The rows come from 5 hidden closed curves, with some noise, and rows from the same curve form a group. Each curve winds through 8 dimensions. The rows are also pushed far along 5 directions, which tell nothing about the answers.
In the rows, zero is written as 128.
Known rows, each followed by its group:
[125 174  91 136 138 156 121  79 111 141 129  91 138 161 143  92 106 122
 107 113 138 102  94 111 147] | S
[141 179 123  85 107 154 133 128  91 134  82 154 110 115 173 159 122  78
 150 153 113  82 153  99  95] | S
[122 108 122 136 142 153 152  78 125 130 148 100 146 148 176  85 108 154
  80 140 141 151  78 104 143] | C
[131  77 146 103 156 119 162  87 110 100 140 109 143 129 147 114 113 129
 122 129 119 149 131 134  97] | L
[146  60 147 125 152  96 168  93  90 112 175 131 146  68 119 100 121  90
 182 133 121 155 126 126  89] | C
[128 120 126 131 101 120 116 140 140 116 147 182 129  83 133 150 130  98
 181 115 118 116 144 115 108] | R
[102 110 149 133 146 115 115 141 176 123 143  94 122 157 114 151 174 178
 106 108 136 159 128 157 141] | C
[144 120 139 151 118 120  86 137 135 122 172 176 120 110  78 169 171  84
 179 135 102 150 168 156  83] | R
[132  39 149  90 142 138 147 110 111 125 147 157 125 128 153 114  95 133
 146 145 114 144 138 134  77] | S
[158  98 139 186 104 125 117 105 124 132 180 145 149 134  73 131 156  83
 144 123 137 170 113 138  98] | C
[126 132 144 145 129  88 100 162 159 123 168 148  86 104  98 160 167 120
 152 140 101 133 163 155 130] | S
[137 103 141 106 124 111 156 137 122 110 143 180 137 114 145 125  97 120
 169 137 111 125 158 124 110] | C
[127 156 119 133 107 144 144 104  89 124 112 100 144 119 171 107 117 111
 125 126 148 103  99  81 160] | R
[156 132 161 163 110 105 110 117 151 119 179 134 118 174  56 122 141 134
 135 115 153 172 131 140 120] | C
[113 194 105 127 133 127 108 151 129 104  95  99 136 101 138 144 165 129
 131 133 116 111 149 125 160] | L
[135  86 152 139 144  72 176  90  99 124 181 110 132  97 123 116 123  88
 169 100 116 120 118 136 113] | L
[144 168 118 127 120 113 101 158 102  88 108 137 131 101 116 139 143  96
 166 144  85 111 192 141 123] | S
[ 98 116 146 117 152  83 173 151 173 151 134  85 112 144 151 112 133 194
  90 157 154 124 108 129 175] | C
[ 97 111 155 104 149  93 145 188 173 137 135 112 104 135 156 137 168 184
 137 168 116 132 155 146 157] | L
[125 126 124 121 141 141 124  56  87 112 162 104 130 114 156 118 128  87
 152 110 120 115 115 110 104] | R
[ 90 161 107  92 131 131 128 128 173 129  90 113 108 125 192 130 111 176
  88 136 131  85 123 112 140] | N
[147 197 130 150 115  95 118 173 130 139 117 133 103 140  68 133 126 125
 133 121 132 115 146 139 165] | C
[144  70 148 120 125 136 139 149 147 134 138 169 124 168 124 126 115 146
 108 176 124 163 144 145 102] | L
[131 118 140 149 128  94 113 165 122 125 157 157 120 115  77 163 149 104
 167 124 112 124 165 156 148] | R
[154  54 159 116 115 122 133 125 104 132 165 192 120 119 117 145 118  75
 187 142  98 134 162 146  55] | S
[151 150 103 143  84 173  90 123 116 134 113 195 148 129 103 154 111  79
 148 110 130 116 135 117  90] | S
[128 126 125 141 153  99  98 165 148  93 183 154 117 108  85 131 149 138
 168 136  97 158 176 160 157] | R
[139 150 135 106 130 132 132 127  55 121 104 120 118  83 162 137 134  84
 158 152  97 105 154 111 114] | R
[121  59 152  98 142 104 153 151 138 104 119 131 139 109 145 135 135 149
 142 148 111 147 159 149  99] | C
[128  63 140  97 133 150 148  90 137 113 144 140 146 161 148 104  99 154
 115 162 160 156 120 112 100] | N
[108 135 132 161 133  95 104 160 184 123 150 106 121 146 108 134 169 171
 106 148 123 142 143 156 161] | N
[119  96 136 105 119  96 135 142 134 115 122 139 106  79 157 136 119 113
 157 141 103  94 155 128 100] | S
[100 122 140  90 150  93 166 150 145 125 104 111 129 116 184 142 135 158
 127 153 104 102 154 138 126] | L
[111 159 125 114 136 127 142 135  92 157 100 106 113  88 162 148 137 116
 120 141 134  92 111 104 159] | S
[126 182 110 149 145 114 119 107  87 144 126  91 113  79 129 135 146  88
 132 116 101  98 121 128 137] | R
[125 111 123 127 136 116 136 131 130 126 161 156 147  95 125 125 141 108
 188 140 118 130 144 129 115] | R
[123 124 121 130 105 158 136 105 173 136 112 109 130 186 167 105 118 162
  58 165 165 133  92 105 129] | N
[117 163 114 124 114 112 129 184 177 135  82 128 120 119 153 138 151 148
 116 158 114 108 144 135 131] | N
[106 111 130 107 193 100 177  89  82 141 200 116 115  54 164 110 122 106
 186 107 112 121 104 112 158] | C
[138 107 148 159 151 107 154 142 139 140 160  86 141 171  81  90 142 165
 109 121 155 181 101 146 175] | L
[161 156 115 163 121 123 118 105  93 126 144 155 156  75  80 128 135  64
 178  91 109 141 130 133  87] | R
[133 135 144 152 139  84 118 162 116 124 181 147 103  88  85 148 159 100
 181 128 107 135 156 144 158] | L
[156  80 138 163 115 157 155 107 132 166 141 122 159 184 115  75 114 144
  95 140 156 180  73 126 107] | L
[133 111 143 136 156 105 156 136 134 120 151  99 142 166  79 105 127 161
 118 111 156 168 117 145 177] | L
[104  74 154 103 128 100 157 118 184 118 152 132 129 153 172 129 127 162
 138 123 124 124 135 138  97] | N
[115 177 104 145 159 142 141 124 143 157 145  94 111 160 121  89 107 178
  64 124 169 142  67 106 225] | C
[111 154 132 115 141 108 108 172 101 114 118 131 109  57 152 171 174 112
 164 164  83 109 182 132 142] | S
[131 176 114 117 112 133 120 180 137 124  52 129 130 152 116 138 106 157
  89 133 129 105 153 137 152] | N
[144 215 103 158 109 147  88 142 122 102 107 124 137 126  92 122 133 129
 113 109 138 141 129 112 172] | R
[160  78 164 150  84 112 103 143 136 117 150 195 118 116 107 159 139  91
 158 148  88 148 174 154  42] | L
[114  61 167 114 132  87 132 128 188 100 171 131 100 141 131 139 141 158
 135 122 121 146 148 153  98] | L
[131 100 120 133 152 156 136  80 143 138 161 109 134 139 127  87 121 150
  96 135 165 177  75 113 124] | N
[138 168 132 110 105 162 107 161 169 137  90 158 104 195 117 155 130 158
  83 148 152 140 137 124 129] | S
[107 173  89 129  99 150  85 166 170 119  54 114 142 177 127 124 105 188
  63 153 152  90 140 125 175] | N
[129  86 148  98 109 127 125 105 136 123 163 182 103 108 186 148 127  95
 182 150  89 108 159 122  50] | C
[117 148  95  93 122 173 118 142 162 135  85 146 134 168 140 117  96 168
 100 150 166 116 120 107 148] | R
[155  99 123 185 104 138 130 103 156 153 144 129 158 160  85 107 134 109
 114  89 141 165  81 147  85] | N
[131  96 144  97 152 116 152  83  78 111 145 113 135 115 153 124 117  98
 167 119 102 111 146 131  90] | R
[106 149 130 152 135  75 113 169 143 104 130 115 144  71 114 157 175 135
 158 117  97 121 167 152 151] | S
[118  91 139  93 124 129 148 144 163 115 104 154 140 155 161 153 128 148
 115 167 120 127 160 140  94] | L
[138 136 152 161 103  85 122 163 121 108 137 135 123 107 108 148 147 111
 148 117 102 124 156 141 142] | R
[149 162 111 128  87 170 113 161 158 139  81 165 118 159 121 142 129 117
 105 133 142 131 123 115 118] | N
[116 151 127 103 122 102 152 115  98 133  88  82 118  80 181 124 132 102
 142 155 121  67 129 100 114] | C
[132  88 115 124  83 161  90 129 139 128  90 162 125 142 168 135 108 107
 121 147  89  93 151 139  53] | N
[109 119 141 121 181  99 148 134 122 114 179  88 124 123 118 103 148 157
 158 106 129 153 125 136 190] | N
[144  93 137 160 117 149 115  76 134 117 174 115 142 178 116 102 139 118
 110 133 136 168 108 131  99] | R
[121 122 145 103 142 126 178  82 101 152 155 107 113 143 186  94  96 134
 124 151 148 110  93  88 144] | C
[158 137 126 137 113 144 141 132 115 142 101 145 147 136  95 130 120 108
 116 128 148 146 117 126 111] | N
[141 135 112 125 108 167 101 162 127 127  72 152 133 157 119 124  98 151
  82 153 130 132 140 131 133] | S
[125 139 128 139 155 127 139 132 152 149 157 136 116 164  94 118 106 175
  82 122 158 161 100 133 182] | L
[ 96 164 119 142 147 114 116 135 143 136 138 113 122  83 150 153 166 144
 127 120 112 121 123 129 152] | S
[137  85 143 128 146 101 166  93  65 129 147  95 143  88 152 105 127  85
 161 138  97 117 129 131  98] | S
[103 153 119 113 158 127 118 135 139 118 118  98 113 119 149 130 138 160
 111 106 110 126 130 138 152] | C
[146 182  93 161 124 149 116 155  90 151  75  90 133 124 110 105 129 106
 104 118 117 115 107 131 162] | N
[141 162 112 137 116 137 155  91  66 131  83  85 163 107 151 101 107  90
 122 106 133  96  97 100 123] | L

New rows. What belongs after each?
[117  99 118 123 141 134 109 109 101 106 159 151 154  85 130 132 129 107
 186 114 105 125 152 131 110] | S
[115 124 119 171 149  99 101 138 169 131 162 113 143 112  71 126 160 154
 129 119 133 156 126 161 143] | N
[130 143  96 123 122 191 120  78  59 127  94 120 167  97 169 117 113  89
 124 133 135 115 102  86 113] | S
[128 120 114 130 128 147 115  97 105 133 156 163 141  97 128 136 116  91
 171 101 122 118 122 119 103] | S
[114  63 149 102 146 140 155  79 127 120 171 106 124 170 175  99 109 149
 122 129 139 139 104 115 125] | N
[115 167 114 119 140 117 125 157 149 148 138 149  90 111 140 136 122 136
 134 131 111 102 134 129 160] | C
[147 112 151 149  90 138 115 150 163 140 120 161 131 175 113 161 160 127
 106 157 127 156 142 147  81] | S
[118 186 128 105 130 124 148 158 152 122  93 108  99 151 165 133 125 161
  91 132 129 110 129 114 175] | N
[135 119 153 111 141  98 138 150  93 107 146 160 138  81  90 163 143 101
 200 106 118 139 170 138 126] | S
[143 204 100 164 104 127 115 115 121 132 102  91 123 133 118 115 134  92
 102 128 137  99 110 114 145] | S
[160 168 111 171 126 162 120 102  65 127 131  96 140 159  84  97 115  95
  99 106 147 149  92 112 179] | N
[156 206  82 163  81 178  94 117  89 135  79 147 158 103 122 115 108  79
 129 111 132 107 107  92 119] | L
[148 138 129 138  94 125 104 120 117  97 115 174 144 106 105 175 132  77
 148 119 108 119 168 136  75] | L
[163 148 108 112  68 200  96 140  95 124  59 202 148 141 123 148  90  90
 125 147 142 116 146 100  84] | L
[104 163 126 110 148  69 134 169 137 102 121 131 130  58 137 155 152 135
 171 152 100  99 185 138 145] | N
[117 120 128 146 138 130 123 150 168 142 136 100 132 168 102 111 151 174
 100 139 158 156 108 140 167] | N
[153 138 140 135 118 159 131 108 143 141 130 132 121 200 102 121 123 138
  85 128 160 168 101 125 113] | S
[146 112 146 109 110 136 131 145 123 113 103 148 125 135 114 140 123 124
 124 143 141 143 144 123 109] | S
[147  82 116 152  86 144  77 134 133 118 121 177 143 121 115 139 124  90
 154 133  83 119 165 156  49] | N
[107 137 123  94 112 139 131 137 178 114  83 114 129 173 146 125 111 180
  94 128 170 109 124 113 144] | S
[125 184  89 154 150 135 118 143  92 133 106 104 145  83  91 137 142 101
 130  87 127 120 112 130 184] | C
[144 167  98 163 152 123 123 128 122 106 145 123 147 114  89 105 130 117
 121 121 116 157 127 140 164] | L
[129 195 101 154 116 146  86 172 163 107  92 115 147 154  87 137 165 155
 100 132 145 151 141 135 173] | L
[141 203  96 142 100 145 101 114 104 117 123 155 127  99 135 133 115  80
 152 118 117  94 133  97 136] | C
[122  56 133  91 137 144 152 106 127 146 102 122 126 123 191 106  99 142
 106 160 110 119 120 133  59] | N
[124  84 136 151 125 130 120 151 168 139 135 110 140 188  97 106 139 172
 101 128 142 160 115 159 140] | N
[134 111 150 132 124  92 114 162 126 114 173 167 105  95  94 158 156  97
 195 129 109 131 171 142 131] | L
[135  87 151 124 141 112 147 131 162 106 151 140 143 185  74 127 114 165
 111 106 160 174 131 152 138] | L
[ 93 101 155 117 176  84 154 164 159 110 164 109 135 123 119 142 162 192
 134 124 134 166 142 150 191] | C
[127 141 128 118 157 113 160 133 108 123 144 130 133 118 134 108 102 142
 136 120 123 131 128 122 172] | C
[141 179  75 141 104 152  99 119  82 106  72 126 162  89 139 107 100  87
 129 148 114  85 143 105 129] | N
[130 123 153 126 147  94 186 106  87 140 143 100 136 111 147 127 134 102
 153 109 119 119 116 126 129] | N
[140 159 114 144  81 145 126 119 121 137  67 126 143 156 152 133 102 109
  80 134 124  85 121 119 103] | N
[165 139 113 201 113 126  96 108  82 120 159 123 133 111  80 115 137  63
 125 125  98 142 124 140 129] | R
[117 192 108 124 139 116  92 143 135 107 138 133 102  91 125 144 145 118
 158 121 104 106 158 128 153] | S
[121 130 131 184 149 106  97 135 164 132 169  85 112 168  80 111 152 172
  84  96 116 165 111 171 169] | N
[102  95 162  80 147 109 117 159 159 122 151 159  77 120 137 176 144 160
 152 133 117 127 168 145 120] | R
[159 180 111 165  97 133  95 144 105 137 114 151 124 138 102 140 136  71
 138 145  93 104 155 141 110] | S
[154  86 139 173 118 127 117  66 107 107 199 131 152 129 112 111 150  72
 162 123 110 164 123 135  75] | R
[138 166 128 155 125  65 128 174 118 110 147 148 122  74  85 141 138  91
 190 104  91 104 171 148 158] | L
[170 139 125 178  96 157 115  97 103 129 123 137 164 142 114 127 148  81
 110 137 114 166 116 132  69] | S
[129 133 148 134 162  79 146 157 107 113 140 102 130 116  98 124 142 144
 141 119 104 143 156 158 163] | N
[120 154 152 110 160  70 158 139 110 143 160 112  96 101 119 132 132 122
 179 106 114 103 141 136 152] | C
[124 121 115 109 132 149 178  60  53 122 101  84 176  97 200  95 101  97
 129 128 140 101  91  79 123] | C
[119  72 145  77 129 156 182  85 105 152 104 103 125 165 188  98  77 146
  97 140 169 107  81  91 118] | L
[137 107 124  96 120 137 163 102  85 132 101 146 149  69 195 114 104  83
 173 147 100  97 133 104  56] | R
[104 129 144  96 150  92 132 186 181 127 112 139  95 108 143 155 145 175
 132 133  97 124 166 160 125] | N
[145 151  99 161  90 153 129  80 125 150 106 111 144 148 135 104 106  91
  95 114 150 102  79 106 102] | S
[154  91 135 155 113 131  96 125 100 113 151 170 152 128  59 145 126  96
 154 127 122 152 159 153  94] | N
[140 161  94 145  87 149 104 158 147 130  84 144 138 112 144 127 139  96
 136 141 108 101 134 121 106] | N
[105  32 158  88 114 113 121 142 182 100 147 173 122 109 152 159 139 151
 166 146 128 136 163 138  73] | S
[120 129 128 145 113 149  91 166 185 141 117 164 130 169 121 159 148 176
  86 145 120 156 142 154 118] | S
[160 111 112 150  95 168 118 148 126 149  78 134 141 166 116 105 113 117
  92 135 121 140 114 140  94] | N
[137 194 113 184 130 116  98 111  77 122 134  90 132 122  89 132 136 100
  99 116 116 113 125 132 179] | N
[162 130 112 174 125 152 118  65  84 110 162 141 187 112  91 107 126  75
 156  79 122 169 108 127  88] | S
[128 121 144 156 138 104 128 109 174 114 179 116 132 144  73 121 147 153
 124  84 159 178 104 140 139] | S
[128 119 113 105 116 181 144  65 106 126 109 122 155 147 163 104  86 122
 114 105 166 118  83  86 108] | C
[118 174 109 126 128 143 118 120  96 116 120  98 123 136 152 119 121 120
 120 127 128  97 123 102 184] | N
[144 136 141 111 133 126 129 150  83 125 124 158 115 101 112 157 131  91
 163 126 108 126 159 131 123] | N
[146 152 116 127  71 156 120 136 121 122  45 130 154 154 141 132 107 114
 102 130 141  96 131 111 100] | L
[ 94 158 110  97 157 120 141 145 121 142  82  82 115  90 157 145 141 137
 127 104 125  84 120 127 157] | C
[140 205 101 138  94 137  84 171 166 108  83 142 116 165  78 139 115 138
 103 118 151 110 148 127 165] | S
[105  53 141 104 110 128 140 114 177 134 120 113 125 162 172 116 116 162
 102 156 152 110 115 124  98] | S
[ 89 121 171  83 155  87 145 155 171 123 157 135  85 151 144 175 143 182
 136 107 127 120 156 147 159] | N
[119 152 137  92 114 123 122 162 178 115  86 121  98 177 160 140 136 167
  99 169 125 105 162 132 124] | S
[122  67 159 118 163 125 163 100 120 137 170 112 149 161 110 115 126 158
 133 109 154 170 105 140 131] | S
[168 146 141 159 104 106 113 133 124 102 145 145 133 141  78 137 153  80
 157 132 104 148 166 151  90] | S
